All groups share one centre, and each spreads out both ways along 10 directions, with some noise.
(in the rows, 128 means zero)
Some rows, each with its group after it:
[143 124 179 102 124 157 132  99 155 128 135 167 146 119 149  96 128] -> R
[136  99 148  58 152 184 104 142 115 156 152 154 136 131 231 107  78] -> E
[120 148 142 162 179 146 108  77  87 172 115 128 138 104 167  94  90] -> D
[166 139 130  76 126  96  40 136 110 156 116 148  73 161 172 131  73] -> Q
[136 119 173 142  87 128 127 106 146 148 131 130 124 129  73  98 145] -> R
[121 160 134 136 122 144 119  94  69 118 108 104  95 136 122 107 103] -> Q
[142 148 118 168  90 187  78 124  70 161  81  65 116 172 145  86  94] -> E
[144 124 128 115 129 118  82 140 111 158 126 133 100 136 139 132  95] -> Q
[ 97 105 166  87 125 200  96 171 165 125 126 165 142 124 195 108  57] -> E
[139  90 149 118 146  69 139 127 127 128 163 162 102 127 112 150 121] -> E
[132 133 129 134 128 136 112 131 110 132 120 121 110 129 137 132 109] -> Q
[144  77 144 131 117 144 129 116 101 123 152 146 129 135 113 101 129] -> Q
[154 108 143 135 146 139 153 161 111 101 140 136  95 102 143 200 120] -> R
[123 111 112  50 121 133 102 141 145 165 156 157 143 126 141  94 120] -> Q
[144 128  96 111 139 166  84 143  63  94 108 150 105 102 102 161 130] -> Q
[158 132 131 128 114 152  70 117  84 149 116 123  98 133 139 113 104] -> Q
[ 89 118 128  88 148  88 141 109 130 137 154 149 134 146 142  87 100] -> Q
[125 136 118  70 105 134 124 150 126 156 136 126 118 128 108 123 123] -> Q
[124 113  65 138 110 117 114 143  95 142 138  93 128 152 114 107 129] -> R
[130  90 125 137 127 130 112 118 120 116 155 142 125 116 121 118 143] -> R
[113 130 143 164 111 152 149 128 144 154 130  92 135 124 136 111 113] -> Q
[ 94 106  93  80 124 130  70 123 187  90 148 184 166 111 137  94 162] -> R
[125 111 136 131 136 123 105 122 116 129 131 151 123 121 110 123 117] -> R
[161 190 192 126 151 122 154  78 108 148  85 150 121 139 141 108  78] -> D
[165 158 113 105 112 117 115 131 109 128 121 122  89 134 140 140 108] -> D
[114 127 105 167 132 135 100 135 107 162 132  87 114 113 134 130 117] -> D
[121 126 123 109 137 134 148 144 116 170 150 124 122  82 102 147 131] -> E
[127 149 128 124 137 106 113 127 133 131 111 140 120 128 117 136 116] -> R
[104 127 114 107 146 108  92 145 136 141 124 157 130 119 114 131 105] -> E
[145 137 113 132 124 112 109 114 119 136 134 120 112 132 145 122 122] -> D
[143 138 108 161 141 100  61 121  97 156 113 115  91 134 143 133  91] -> D
[109 122 140 141 123 124 109 139 137 123 131 120 103 129 136 135 105] -> R
[155 108 149  92 110 122 119 113 122 152 144 125 121 177 171  86 118] -> E
[132 133 134 134 134 110 124 110 130 129 123 138 131 135 126 117 126] -> D
[114 132 106 109 141 122  99 131 150 124 134 153 141 109 139 123 126] -> E
[122  99 149 102 111 145 110 110 120 156 144 140 139 153 140  64 107] -> E
[129  97 106 155 120 115 117 116 102 125 157 100 110 144 150 107 124] -> R
[134 158  82 115 121 107 116 134 173 111 135 113 134 121 159 145 160] -> D
[120  95 109 112 160  51 104  97 124  83 145 188 129 158 122 106 129] -> Q
[151  77 170 119 140 154 116 117 128 149 166 156 122 120 192 110  96] -> E
[165 126 108 106 110 161 138 153 110 125 145 119 109 105 135 158 137] -> D
[122 136 135 129 158  97 154 100 141 140 164 133 118  89 153 134 122] -> E
[140  98 121 165 144 133 137 151  99 128 143 112 105 108 129 173 129] -> D
[136  94 153 108 115 146 146 152 145  94 146 151 121 127 129 147 130] -> R
[143 150 116 134 119 155 147 141 146 125 144  83 110 102 189 162 134] -> R
[ 60 111  99 150 162  92 128 116 125 123 153 107 133 129 139 112 126] -> D
[113 118 144 141 120 184 160 139 135 137 152 121 133  72 120 134 122] -> E
[124 127 124 110 141  89 171 135  98 106 132 135 112 149 106 143 111] -> R
[147  46 201 123 110 171 150 160  98 173 167 141 102 120 109 130  90] -> E
[148 129 153  65 114 167 175 100 143 111 145 165 162 125 149  83 136] -> D
[135  60 134 168 100 148 109 137 127 137 162 105 125 137 137 111 141] -> D
[122  98 155 125 127 151 134 182 151 106 126 141 117 139 161 162  85] -> Q

New rows. What belongs after each?
[131 116 129 135 119 120 152 157 136 126 140 129 114 101  81 169 139] -> E
[131 152 118 163 119 167 155 186 166 111 109  92 129  97 147 198 134] -> Q
[121 128 136  83 136 163  76 167 137 142 111 142 124 148 200 126  68] -> E
[157 124 123 115 124  68 128 112 130 119 145 132 102 152 132 134 138] -> Q
[131  65 205 101 106 136 184 146  97 170 172 128  97 144  97 118  94] -> E
[124 135 109 130 136 121 118 125 119 149 133 122 126 115 128 125 123] -> Q
[138 137 129  91 115 107 149 187 138 105  97 156 120 153  79 176 113] -> R
[123 106 139 132 113 130 114 148 151 116 131 130 123 147 145 127 115] -> D
[131 122 138  72 100 147 117 204 169 120 122 142 114 140 143 168 101] -> Q
[149 135 126 141 129 206 113 122 108 148 131 103 134 103 201 113 109] -> E
[ 96 128  98  70 138 151 116 152 138 139 138 156 155 100 119 121 130] -> E
[152 104 125 114  99 128 145 149 125 121 132 133 128 153 103 128 134] -> R
[142 118 145 150 103  93 127 121 158 107 127 125 119 164 128 120 131] -> Q
[ 87 144 112  94 134  95 113 153 154  98 114 140 120 161 151 126  87] -> R
[140 149 108 119 119 123 109 112 129 147 131 114 124 123 140 115 135] -> Q
[125 132 131 110 119 127 111 145 107 111 113 134  96 144 114 139 100] -> Q
[ 84 140  83 122 164 138 173 163 117 111 132 126 145  77 101 175 139] -> Q
[121 152 180 159 137 170 100  57 152 160 151 115 122  60 176  96 137] -> R
[120 123 108 137 152 143  89 122  89  97 113 152 124 117 129 129 112] -> Q
[116  97 148 203 126 135  66  64 110 163 165  97 104  98 149  77 130] -> R
[157  68 123 130 138 110 142 154 103  76 157 137  98 170 187 153  97] -> R
[121 104 149 136 125 164 104 143  74 113 111 139 100 136 106 128  83] -> Q
[144 108 110 104 139 118  79 153 120 150 133 155 116 122 138 143 111] -> Q
[ 90 142 106 110 129 143 114 124 142 136 129 136 150 105 117 101 123] -> E
[143 132 115 132 110 120 124 134 115 137 123 109 117 139 110 132 136] -> E
[150 130 120  90  96 238 110 195 139 187 132 106 139  76 156 151 121] -> Q
[123 117 137 135 134 123 122 155 151 106 128 129 115 140 164 156 108] -> D
[113 157 228 147 103 144 140 127 176 133 116 113  86 114 129 149  97] -> R
[153 125 129 135 115 164 126 157 150 113 128 123 122 111 161 163 127] -> E
[105 127  91 120 137 126 146 123 126 105 165  98 121 114 177 129 137] -> R
[117 119  97 124 151  69 116 128 177 163 153 141 152 125 148 117 131] -> Q
[ 94 118 134 193 178 122  80 136  95 156 111 113 108 122 153 145  72] -> D
[145 119 101 102 119 130 149 143 125 115 138 137 138 127 115 138 151] -> R
[124 131 127  88 131  96 118 154 144 101 104 175 132 161 111 137 104] -> R
[ 92 128 111 117 130 129 104 162 138  68  98 158 131 141 100 145 111] -> Q
[ 64 124 127   4 128  95 125 143 115 152 146 170 123 158  95  76  80] -> Q
[132 163  78 164 127  76 129 113  95  89 100  99 106 157  96 147 147] -> E
[151 136 144 127 109 131 125 136 114 161 101 142 131 136  65 123 127] -> R
[144 143 111 149 134 172 112 139 109 165 120 111 133  84 132 147 132] -> D
[135  91 126  91 141 135 123 106 132  97 157 173 152 144 181  86 120] -> R
[121 159  75 141 165 113 181 135 123  95 139 110 132  77 126 191 168] -> Q
[ 93 117 185 143 126  75  83  83 177 104 136 164 107 139 116  95 117] -> R
[122 124 103 116  98 123 127 194 114 132 102 119 116 161  79 152 102] -> R
[ 83 171  76 106 134 132 153  93  97 128 128 112 150  98  73  95 160] -> Q
[130 175  65 172 117 141  66 102 108 105  79  93 139 153 151  96 130] -> E
[148  93 147 172 146 123 126 113 107 126 151 140 110 107 135 135 113] -> E
[126 181 118 140 123 125 104  87  89 150 110  87 103 128 134 102 114] -> Q
[170 135 150 119 117 127  93 141 149 134  95 163 130 154 139 131 104] -> R
[121 162 115 144 102 116 184 125 180 138 142  82 147 119 135 129 162] -> Q
[104 115 222 165  86 157  76 132 170 152 115 127  97 124 109 112  88] -> R
[132 146 122 100 109 207 119 157 102 177 126  99 120  90 134 135 112] -> Q
[125 172 108 136 133  78 113 109 121 101 103 116  97 149 124 140 121] -> Q
[122 116 124 102 122 128 144 124 124  97 142 143 130 135 122 120 135] -> Q
[195 119 135 142 148 169  86  83  88 160 128 164 144  98 160 102 125] -> D
[141 113 157 150 132 173  93 155 116 143 118 130 105 118 165 148  79] -> R
[129 107 120 154 139 126 112  91  98 145 154 124 125 104 119 106 144] -> R
[172 156 155 151  87 172  86 135 144 163 107  84  98 141 195 125  93] -> Q
[145 136 133 129  96 115 143 136 139 131 130 105 110 140 114 136 138] -> Q
[162 127  70 156 100 110 136 104 103 151 153  74 125 134 121 108 172] -> R
